The same things were measured in two ways. Each way mixes the same 9 hidden numbers, adds some noise and spreads widely along 6 directions of its own, which tell nothing about the thing.
Some things both ways: the first way, then the second way.
[ -2  17  10 -20  13  -2 -32 -14   9  -4 -18   5  -9  -2  23 -19  -6  -6
   4  -2]
[ 10  19 -11 -18 -18  -1 -22 -32   7   5  21  -9 -38  12 -12  -7  13 -10
   7 -17  25  -1  22]

[ 21  12  23 -18 -35   4 -27 -19  15 -13  11   5 -17  -5  15  -5 -10 -11
 -25  10]
[  7  22 -14 -13   2   3  -9   2 -20  -7   5  -6 -20   8  41  21   9 -16
  -1   9  12  -6  -1]

[  7 -14   2 -20  27  -5  -1   3  14  16 -38 -12  -8 -22 -13 -12  -4   4
   6   7]
[ -6   6  -6 -21 -14   3  -4   4   3  -9   8  -3 -11  -7 -11   0 -10   0
  19  -7   8   0  -1]

[ 36  16  22  -2  -6  15 -18  -6   7   5 -10  -2 -17 -24   6 -12 -13  16
 -22  14]
[-10 -18  -8  -9  -7  22  28  22 -12 -10 -12   6  17  -8 -29 -20 -27   5
  18 -17  -9   4  -2]

[ 25  10  30 -24 -19 -12  -9   5 -19 -18  13 -13 -21  -5  15  -2  -6 -10
 -25   8]
[ 14  19  21   0  -6   4   4 -14 -25  20   8 -28  -7  14   9  10  16   1
   0 -17 -15   1 -10]

[-26 -18  -1 -13  16 -17  17  24   3  15 -38 -11  -5   3  -1  -8  -8 -21
  34 -10]
[  5 -30  38  38  32   0  -1 -10   4  19 -10 -14  24  16  -6  -5  10   5
 -12 -35 -50  15 -23]

[  3 -27  17 -23 -10  -8 -10 -25   5 -24  31 -10 -38 -15  -7   8 -20  -4
 -23  27]
[ -5   2 -43   7   3 -19  20  21  -4   1 -18  20  15 -19  19   1 -20   6
 -15  46  23  12  18]

[ 15 -11   7  26   5  -9  12 -12   7   9  -2  -3 -27 -14  -4 -13  -2   2
   8   9]
[ -6  -6  11  15   7   6  20 -20  -2  16  12 -30 -11   6 -40 -38   7   8
   6 -30 -21   6  15]

[-11 -42  -6 -20  25   9   1  -9  27  -4 -12  -5   1 -18 -20   5 -19  -7
  28  -1]
[  3   9   1  14   6  -2  -2  12  20  -2  -4   9   5   4  10   0  13  -4
 -16   8 -17   2   1]

[ -9 -20  -3 -29   8  11 -15  10  19  14 -37   0  18 -10  -7  -9  -3  -2
  21  -5]
[ -5  15   3 -14   4  -2 -13 -11  21 -22   2   5 -36   8   2 -12  25 -10
   0 -14 -13  12 -13]

[ -4 -25   3   7  -7  18   0  -4  20  13   8  -5  -1  -2  -9  -7 -11  13
   9   7]
[ -7 -13   0  -3  -2   1   6   3   6 -16  -9  19   1  -6 -12 -16  -4   3
  -5   4  -2   8  -5]

[ 17  -7   4 -18   0  20 -12 -16  35  29 -20   0 -13 -22 -24 -12  -4 -25
   7 -15]
[  2  18  22   6  -7 -10 -15  21   8  12   9 -12  29   1  15  21  -1   2
   0  -2 -32 -15 -10]

[ 13   0   2   9  17 -17 -15 -23   5  -2   0 -21 -17  -5  17 -33 -10  27
 -18   5]
[ 15 -19   3  14  -6  18 -13  21 -12  21  25  -9  34   1  19  34 -37  -6
  13  17   8  -8   6]

[ 27  18   9 -20 -27   7 -20 -32  17 -15   5   0 -34 -31  19  -6 -25 -36
 -12 -18]
[ -7  -3   0  38  16 -10  23   3  14   8  -6  -6  13  -7 -22 -33  11  21
 -11 -11 -24  -8  30]

[-28 -15  21 -23  45  -4 -14  13  19  11 -25  -5  -2  17 -16   2 -12  -5
  12   3]
[  0 -14  26 -17 -16  11  -2   5  -3   4 -26  22  20   7 -14   0   1 -13
 -15 -10 -23  14 -47]

[ 17 -22  16 -13 -38  40 -22 -16  -8  -9  34   6  11 -17  19  25 -31   2
  -6  -5]
[ 15  18 -25  26  10   4   0 -12 -21  -2  32 -25 -13   3  17  10  -4  -8
   3  32  19  -2  42]

[  6   4  14 -23   1  13 -48  -4  39  -4 -18  -2  18  -9   2  -7 -12  13
 -26 -14]
[  1  25 -27  -5  -7  -9 -11   7  32 -26  22   8 -28  -6  13   1   4   4
  12   9  18  -7  33]

[  2  -8  34 -21  28   3 -22 -18  23 -13   7  -1 -34  -4 -17   9 -24   0
 -22  27]
[  3   8 -12 -15 -18  -2  11  14 -22  13  -7   6  16   4   7  -4 -13  -6
 -10   5   0  -1  -1]

[  9 -17  10 -29  54 -28   7   1  -7  -4 -18 -31 -23 -22 -15   0  -7  14
 -14  16]
[  0  14 -20   1  -8  -3   8   7 -11  10   2  -7  -3 -16   7   5 -14   4
  14  18  13   8   7]

[ 26   0 -19 -25  23  -5 -10 -53   8  11 -12 -10 -23 -29   8 -35  15   4
   7  15]
[ -6  -1 -21  -4  -2  -7  -4  27   3  11   3  -3  16 -12  22  25 -19  -2
  -3  35  22  -9   9]

[  8  33  13 -23  -8  11 -27  -4  13   8  -8   3  -8  -1  10 -28  18  -1
  -6   5]
[ -5 -17   2 -13  -3   6  13   8  -7  -7 -28   9   1 -22  -6  12 -10  16
  19  -8  11  19 -32]

[ 22   8   8 -12  12  13 -20 -15   7   7  -2 -15   1 -11  11 -14  -6  15
 -13  -6]
[  1   1  11 -14 -26  16  -1  10  -2  -5   3   6   7 -10 -15   6  -8  -1
   8   6   4  -9 -11]

[ 19  21  -5 -58 -25  18 -19 -21   0  -3  -6   4  -6 -27  19 -13  14 -38
  15 -11]
[ -3  15  -7  -1  -1 -16   1   1  20  -2 -23   3  -2 -15  -2  14  20  17
  -7   7  11   0  -3]

[-12  -5   8 -34  -7   1   7   6  -5   2 -12  -5 -29  -8   1 -12 -11 -17
  16  22]
[ 13 -12  -9   4   3 -16   2 -16 -30  20  10 -19   5   4  12   8 -21  17
  12 -14  17  10  12]

[ 10   8   8 -29   2  21 -26 -17  20  14 -14   5   6  -7   4  -8   3  -9
   3  -4]
[  0  13 -11  15  10 -27   5  -5  17   0  10 -14  -2   8   1 -10  14  14
 -15  -2  -6  -5  32]

[-15 -36   1  -4  33  -3  14 -11   6   3   7   1 -21 -10 -25   2   9   6
  30  30]
[ -2  -2  -4 -29 -23  19  12 -12 -31  15  -1 -25 -25 -21 -17  14 -16   1
  30  10  39  19 -23]

Other things, the second way, with their names:
J_19: [ 12   7 -18   0  -2 -10 -14   2 -13  16   9  -2  14  13  26  16 -11 -11
 -13  13  12  -5  17]
J_297: [  6  -2   3  11   7  12   5 -16 -21   5  25 -36 -17  -1  -2   9  -9   1
  20  10   5  18   5]
J_959: [ -4   5  -1 -14  -5  -3  -7 -16  -5  -2  -7   4 -14   6  -5 -13  16  -9
 -14 -11   6  -4  -1]
J_997: [  2  12 -16   2  14   3   1 -13   1 -33  10  10 -48  -2  21 -14  19  -2
   6   3   7   7  12]
J_710: [  0  -2 -21 -15 -25  -6   8  18  13  -8  -8  17  22 -11 -20   4 -21  15
   5   5  23  -1  15]
J_566: [ -8 -12   2 -23 -19  15  18 -19 -12 -21  -6  15 -27 -12 -37 -31  -2   4
  10  -4  19  15 -11]
J_71: [  0 -21   5  -8   1  19  -9   7 -13   0   3  12   0  10  19   7  -8 -21
 -10   9   3  -1 -15]
J_593: [ -9  -3   3  20  13  -8   4   6   7   6   7  -3   8   1  -3 -23   2  -4
 -18   9 -24  -4  13]
J_587: [ -3  13  25 -18 -14  -1   4   4   9   4  11 -15   1  31 -18 -21  16  -9
 -19 -24 -42  -2 -10]
J_993: [  4 -12 -18  13  15 -19   9 -11 -11  -5   1  -3  -7 -11  15   2 -10  20
   5  11  22  10  18]
J_43: [  2  24   6 -16 -25 -30 -29 -16  14  11  22  -2  -2  15  -1  -7  13  -5
 -21  -6  -2 -18  18]
J_92: [ -5  17   0 -16  -4  11   2  -7 -11 -17   6  -8 -33   2  -1 -12  19  -7
   7 -15  -3  -6  -1]
J_608: [ -6   5  -3  16  25  -9  11   5 -11  14  -7 -13  -5  -1  25  -9   9  -1
 -10   2 -23   6  -3]
J_780: [ -1  16 -21  -4  -8 -40   6   8  21 -16  11  18  -5  -1  20 -10  -4  12
 -22  40   4  16  17]
J_392: [ -1   6   7  -5  -4  -9 -12   7   5  25 -11 -12  11  -4  11  24   4   2
  -3  -3   1  -8 -16]
J_941: [ -6   1   4   2 -10 -14   0   4   4   6  21 -16  18  -3 -15 -12  -2  21
  -3 -17  -1 -38  37]
J_131: [  1   3   6  -5   0   5  11   1 -23   5   4 -14  -7   0  17   6   0  -4
  -4  15  -4   5 -14]
J_922: [  8  -7   9  -6 -14  44 -18   6 -23   3  13  -8   0 -17   1  30 -24 -14
  43   0  20  -6 -16]
J_628: [-14 -21  45 -38 -29  20  -1   1  13 -13 -12  15  -1  -1 -38  -7  13  -3
  -8 -13  -8  -7 -46]
J_864: [ -2  15 -17  -2  -4   5   4  -1   6 -24   2  17 -25  -3   4 -18  12  -8
  -3   9   5   1  14]
J_918: [  8 -15  41 -29 -29  40 -28  17 -21  20  14 -22  29   7  -6  50 -24 -15
  29 -27   1 -24 -38]
J_460: [-11  49   5 -20  -6   0 -20 -27  33 -20  10  -4 -72   6   1 -20  71 -22
 -20  -1  -3 -15   3]
J_523: [  2  -4  -3   5   6  30  23  29 -15 -11 -21  12   4 -11  14  11 -18 -12
  19  18 -20  37 -40]
J_409: [ -5  16  -7 -33 -30 -12  -8   3   7  -4  11  -2  -9 -10 -10   1 -12   5
  17   0  18  -4   2]
J_911: [ -9 -29  23 -18  -8  10   5  28 -13   4 -16  15  32   0   4   3 -19  -6
  -9  -1 -21  -2 -40]
J_478: [  1  12  -1 -24  -9  -6 -51   9  29  -6   6  20  -1  19  31  28  13 -30
 -24   6   5 -20  -9]
J_688: [-14 -22 -19  34  30 -10  18  23  21  -2 -11  10  22 -10  -6 -27 -19  11
  -4   5 -22  11  19]
J_394: [ -3  -1  -7  -3   2  23   4  24   0  -6  -1   9   1   7  15   3  -7 -25
  -3  16 -12   7 -12]
J_546: [  1  -6   8  14  -4   2  17   2  -4  13  -5 -19  23  -9 -27   5  -7  13
  -1  12  -5   9   0]
J_998: [  3  14  11  11 -17 -16  10   9  31  -4  16  -6  23  10 -34 -19  -2  16
  -6  -8 -33   4  19]
J_957: [ -7  -1  -1  16   9  -8  19  10  -1  -1 -10   7   8 -10  10 -10   8   6
 -23  27 -12   1  -1]
J_89: [ -4  -4  -8  -1   7  34  18  -2 -20 -20  15 -13 -40 -11  -1 -11   0  -2
  31  -9  13  -1   8]
J_730: [  5   2 -21   9   9   2  -4  17 -10  15 -18  14  21   8  28  13  -6 -22
 -20  17  -4   8  -4]
J_689: [-13   3 -33   1   3  -1   9  12  11 -10 -14  11  -3 -16  -8  -5  -7  -3
   0  24  17   8  14]
J_769: [ -8  -5  -3  20  10 -16 -15   9  14  -2  -3  13  20 -13  11   5   5   4
 -22  23   3 -24  19]
J_531: [  0   6  26 -43 -47  10 -17  -6  -9   5   9  -3  14   5 -37   3   3   1
   5 -42   7 -39  -5]
J_210: [ -6   2  -5 -25 -23  10  -5   8 -12  -4  -2  -4   0 -26  -9  23 -21  -1
  22  21  28   3 -17]
J_306: [-10  -3   6  -8  -9  -1   4   5   5   1  -3  -1   6  -5 -20 -14  -5   1
   1  -8 -10   0  -5]
J_937: [  0 -18 -14  17  10  -5   4  -4   0  -6  -7  14  -1 -23   2  -2 -18  18
  18   5  19  16   6]
J_973: [  0 -23   0   6   1   4  -2  -8  -7   4  15   0  -8 -12  -1  -7 -22  10
  20  -9  15   1   8]
J_704: [  9  -5  23   9  -2  20  12  -9 -13  -2   3  -7  -7   4 -13  -6  11   8
   9 -25 -16   2  -9]
J_643: [  3  -4   6  -7  -5   3 -20 -18  -2  10  18 -11 -10   9  -5   1   1 -10
  -3  -4  12  -5   5]
J_978: [  5  -4   6  -1  12   7   0 -16 -34   9  12 -18 -25   1  28   3  -1  -3
  14 -11   1   7 -10]
J_161: [  1  -6   0   8   2  -1   4  -1 -17  10  14 -15   3  -7  12   6  -8  10
   2   8  13 -12  14]
J_181: [-13  -5 -17   3   3  -1  13   8  11 -15 -12   9  -3 -22 -14 -10  -1   8
   1  18  14   0   9]
J_784: [ -6   6  -6  18  22   3  16  -9  -5 -10  -9   0 -29 -12  11 -17  20  -1
  -5  17  -8  20  -8]
J_669: [ -1   8 -33   2  -4 -26  15 -12   8  -9 -13   7 -11 -19 -14  -8  -1  23
   3  15  31  17  23]
J_933: [  9  -8   1   7 -16 -12  -2  16  13  22  -4  -9  54   7 -21  23 -20  14
 -10  -2   0  -7  13]
J_699: [ -1  17   5 -20 -18  -4 -17 -10  20  -8   7   2 -15  10 -16  -7  14  -9
  -2 -13  -7   0  -2]
J_672: [-14  -7  11 -10 -12   5 -16  22  19  -6  -4   9  20 -16 -10  11  -6  -3
   0  10   0 -22  -8]
J_788: [  4   9  -6  -1  -2  -4  -4  -4 -10  20  -3 -19  -7 -12  11  23   2  12
  14  -6  24  -9   5]
J_187: [ -6   3   7 -23 -30  -4  -6  -1  22  -8   4   8  10  10 -41 -15   6  -1
 -17  -9  -1 -16  10]
J_805: [ -3   7 -18  -8   3   6 -13  17  -4 -15  -9  22   5   8  28   9   3 -24
 -15  10   1 -10   0]
J_196: [  1  17  -5   5  -7  -8   7   2  -5  17 -11  -4  15   2  -6  -1  10  -5
 -18   7  -9   0   2]
J_48: [  7  18   1 -24 -31  -1  -4  -5   9  23  -8  -7  -8  -1 -19  12   2  -8
   1   9  13  22 -21]
J_100: [ -9 -15   7 -18  -8   3   6   0  -5   6   4 -15 -13 -15 -12  -3 -14  17
  27 -22  13  -1  -9]

Some of these things the first way, each followed by its name:
[ -3 -40  -2  24  26  -9  20  -2  23  14  -9 -15 -16 -17 -27  -4  -8  25
   7  17] -> J_688
[ -5  10   0 -30  -2  12 -34 -16  20  12 -16   0  13   7  20 -21   1  -8
   6 -14] -> J_628
[ 12 -10  11   9   8  14 -19 -22  13  14  16  -9  -1  -5   1  -4  -7  28
 -17   3] -> J_593
[-11 -11  27 -44  24 -32 -38  -4  -8 -21  -5  -2 -24   2  -2  -3   1 -17
 -14  11] -> J_48
[  4  -5  10 -15  27   1 -10  -5  14  20 -25 -10   3  -1   0  -4  -7   1
   1  -5] -> J_187
[ 18 -16  30 -11 -27  20 -38   2   5   5   6   9   6  -2  -4   1  -8  11
 -20  14] -> J_587
[ -3 -18 -27 -25  38  18  20 -26  12  22 -13 -22   6 -23   2  -1  -5   5
  30 -10] -> J_769
[  7  -9  12 -26  30   8 -43 -20  18  -5 -20   3   8 -15   6  -4 -17  15
  -9   5] -> J_394
[ 28   6  -5 -26   0  33 -21 -13  -5 -13  -6  -4  22 -37  30  -4 -14  32
   0   4] -> J_89
[  9  36  18 -22  39 -26  -8  -2  -1  -6 -13 -18 -16  -3  13  -9  20   9
 -21   9] -> J_788
[  1   9  21  -4   9   0 -28   8  28  -3 -10 -14  17  14  11  -6 -11  25
 -29  -7] -> J_997
[ 21  -1   3   2  12  -1  -5  -1   0  25 -19 -13   5  -4   2 -28  16  20
   2   4] -> J_699
[ -8 -17  -2  -2  45   9  -2   1  23  29 -18 -17  22  -6 -15   9   4  30
   2  -6] -> J_672
[ -9 -42 -10 -61   7  32 -30 -23  24  16 -13  -6   7 -13 -21 -17 -14  -6
  17   5] -> J_780
[ 15  10  15 -14  26   2 -22 -22 -11  -1   5  -5 -11  -5  16 -11   2  23
 -11  23] -> J_730
[-11 -15  14 -27  29 -27  12  12   6  -2 -16 -22 -20  -2 -16   4  -5 -12
  -1   8] -> J_669
[-19   8  30 -40   3  -2 -40   4  11 -13   4   7  -5   2   0  20   2 -12
 -18   3] -> J_392
[ 14   1  13  -8  -9   9 -24 -17  31  18  -7   2 -22 -10 -15 -22   3  -6
 -11   5] -> J_409
[  2   5   9 -22  -2  -9  -9  -9   7  -6  -8  -9 -26  -6  10 -19 -12  -8
  -6  11] -> J_978
[ 15   9  20  -7  25  -8   6  12   1   4  -3 -34   1  -8   4  12  -7  34
 -40   6] -> J_941
[-11   1  23 -20  20 -19 -12  -5  18 -12  -2 -19 -16   6   5  11 -21  -2
 -27   0] -> J_161
[ 20   7   1   0  24   0   6 -19   8  28 -20  -3 -17  -7  -1 -29  17  -7
  21   6] -> J_933
[ -9 -10   6  12 -20  11 -15 -19  12   3  20   7  -8   5  13  -9  -7   4
   7   5] -> J_643
[  9   6   8 -49  28 -24 -31  -9   3 -19 -23 -19  21 -10  24  12  -2  -3
 -23 -21] -> J_460
[ 11  15  27 -22   4  -2 -33 -12   8  -7   8  -4 -14  -5   6   3  -2   6
 -33  10] -> J_608
[  9 -27  29   1   8  14 -23  20  21  20  -8  -9  14   3 -26   5 -12  15
 -18  -9] -> J_998
[  8  -3  21  -6  16 -28  -8   3  -2  -7   6 -28  -6   6   8   1  -5  16
 -34  -1] -> J_784
[-12  -4  34 -27   4  -3   3  31   8 -12 -11 -12 -11  -5  -5  35 -33 -12
 -18   2] -> J_531
